The same things were measured in two ways. Each way mixes the same 3 hidden numbers, adds some noise and spreads widely along 2 directions of its own, which tell nothing about the thing.
Some things both ways: the first way, then the second way.
[ 14   0 -25 -41 -25  -9  30  -6  23]
[ 11  26   5  -6 -17  -7  -8 -17 -23  -6 -30 -27  -9   0]

[-18 -27 -13 -16 -42 -54  17  -4   6]
[ 23 -14 -14   7   1 -28 -10   4   7   6  14  24  -4  20]

[ -7  43   7  37 -11 -57   5 -11  12]
[ 40   5 -17  -1  -8 -20 -27  -9  36  19   8  23 -23 -12]

[ 24  28  -6  20  28  13 -13   1  17]
[ 31 -10  17   5 -13   8   3  -7   9  10   2 -14   5   4]

[ 16  12 -15 -27 -14 -22   8  -5  27]
[  7  48  13 -14 -22  -9  -8 -25 -38 -18 -55 -53  -3   3]

[-16  21 -12   6 -17 -23  31 -12   7]
[  7  14  -7 -10 -11  -8 -29  -5  23  -4 -12   8 -16 -19]

[  0  -7  -1  39  17 -22  -8   9 -16]
[-15 -14  -9   0  13  -6  -8  15   4 -14  13  20   3   6]

[ 12  -1 -17  -3  -3  -7  12   0  -2]
[  1   9   4  -3  -7  -8 -12  -3   1  -8 -11  -7  -4  -7]

[ -1  23   8  39  19 -16 -13  -4  10]
[ 3 -9 -9  5 13 -4 -4  4  9  3 20 20 -5 -3]

[ 20  28 -21  -6   1   8  18  -8  14]
[ 27  -2  -9   4   3   5  -4 -11  27  21  22  16 -18 -16]

[ -12  -77   10   22  -25 -102  -37   11  -18]
[-42   8  -7   0   9 -43  -8  15 -68 -48 -32 -10  15  59]

[23 80 -7 37 47 51 -3 -9 23]
[  2  11  -9   0  17  28   7 -10  24  13  27   7 -17 -44]

[12 54 -8 61 72 92 -1  3 -1]
[-20 -26   9   6  17  38   7  17  35  -2  40  14  10 -40]

[ -6  12 -14  16 -11 -21  32  -8 -13]
[  7 -14 -31  -1  19  -7 -20   6  49  14  43  55 -26 -25]

Other things, the second way, with their names:
(240): [-10   4  -6  -1  12  16  -2   0  17   1  15   7  -7 -30]
(134): [-10  13  -6  -3   6 -14   0   0 -27 -13 -12  -7  -2   9]
(44): [ -1  -4 -11  -1   9  -5  -5   3  10   0  10  15  -9  -8]
(205): [-17  -6  -1   0   9   0  -2   6   0 -11   6   4   2  -2]
(202): [-37  28   9 -10   2  18   1  -4 -24 -25 -21 -31  -1 -22]
(303): [  9  39 -17   2  16   3  17 -30 -22  15   4 -15 -26 -13]
(147): [ 10 -14   5   5   2   1  -2   4   9   1  10   3   1   0]
(304): [ 12  29 -10   4  10   6  13 -23 -11  13   8 -12 -19 -15]
(90): [ 29 -27 -32  12  22 -10  -7   3  51  31  55  62 -22 -10]
(339): [  7  -8 -18   2  11  -7 -13   4  32   6  25  33 -14 -15]
(158): [  4  13 -15   6  20  -9  16  -9 -14   8  22   8 -14   8]
(88): [ 34   2 -30  -1   7  -8 -22  -9  60  29  29  46 -35 -36]
(19): [11  5  3  3  5  9  4 -9  2  7  8 -2 -5 -8]
(109): [  0 -21   3   4   1   8 -14   9  31  -4  13  16   5 -17]
(46): [  1   8   2  -2  -4  -8  -8  -3  -7  -9 -14  -9  -5   2]
(412): [ 36  39  28  -3 -21  26  15 -40 -21  17 -31 -65  -5 -19]
(71): [ 16 -13  -6   3   3  -1  -8   0  27   8  20  19 -11 -12]
(196): [-13   7 -19  -1  13  -9 -11   2   4 -10   8  16 -15 -10]
(39): [  1 -14  30  -1 -24  17 -11   8  12 -15 -19 -25  19 -11]
(276): [  4 -24 -10  -1   8  10 -18  13  56   8  35  38 -10 -31]
(197): [-25  23 -15  -5  19   5   9  -4 -22 -12   0  -9 -10 -12]
(411): [  0  25  12  -3  -6   9   4 -17 -29  -9 -26 -39   0   0]
(66): [ 37  23 -17  -2   5   5  -2 -26  21  34  18   8 -31 -29]
(76): [  3  30  13  10  10   5  39 -26 -69  -3 -11 -51   4  22]
(393): [  7   9 -20  -1   7  -9 -15  -5  17   5  12  22 -19 -15]
(273): [ 16  15 -10   3  -2 -34  -2 -10 -34  -1 -13  -4  -4  39]
(178): [ 27   5   0   0  -2   9  -4 -15  26  22  14   5 -12 -22]
(298): [-55  19  28 -10  -4  26   0   9 -34 -46 -37 -53  21 -15]
(145): [ 14 -17 -38   2  21 -24 -24   9  48  15  40  68 -27 -13]
(170): [  0  42 -31   0  27 -10  16 -26 -24  15  13  -2 -33 -11]
(210): [  1   1 -10   3   8 -13   2  -1 -17  -4   3   4  -6  17]
(397): [ -6   5   1   1   3 -16  -2   2 -27 -16 -11  -9   3  23]

Some of these things the first way, each followed by its name:
[ 41 -16 -33 -82 -16  33   1   0  45]  (76)
[-11  16  -8  15  -4 -16  22  -6   7]  (339)
[ 17  72  -1   9  -1 -10   2 -15  44]  (66)
[ 12 -33 -13  -7  -8 -36 -12   7  -1]  (397)
[ 41 -24 -34 -10  35  72  16  12 -22]  (298)
[ 25  -1 -30  -2  26  59  28   3 -13]  (39)
[-24  37  -1  20 -15 -30  18 -15  21]  (393)
[ 35  -4 -31 -40   1  18  12   1  16]  (411)
[ 40  10 -20  -6  18  12   5  -1   5]  (19)
[ 21  13 -20 -51 -35 -23  15  -9  39]  (170)
[ 22  61 -34 -59  -3  63  26 -22  74]  (412)
[  9  54 -10   9  10  14  16 -14  31]  (178)
[27 42 -7 41 44 22 -7  4 -4]  (240)
[ 11 -63 -30 -65 -59 -72  14   4   6]  (273)
[-7  3 -5 17  7  4  6 -2 -1]  (205)
[  3   4 -11 -26 -21 -18   9  -8  30]  (158)
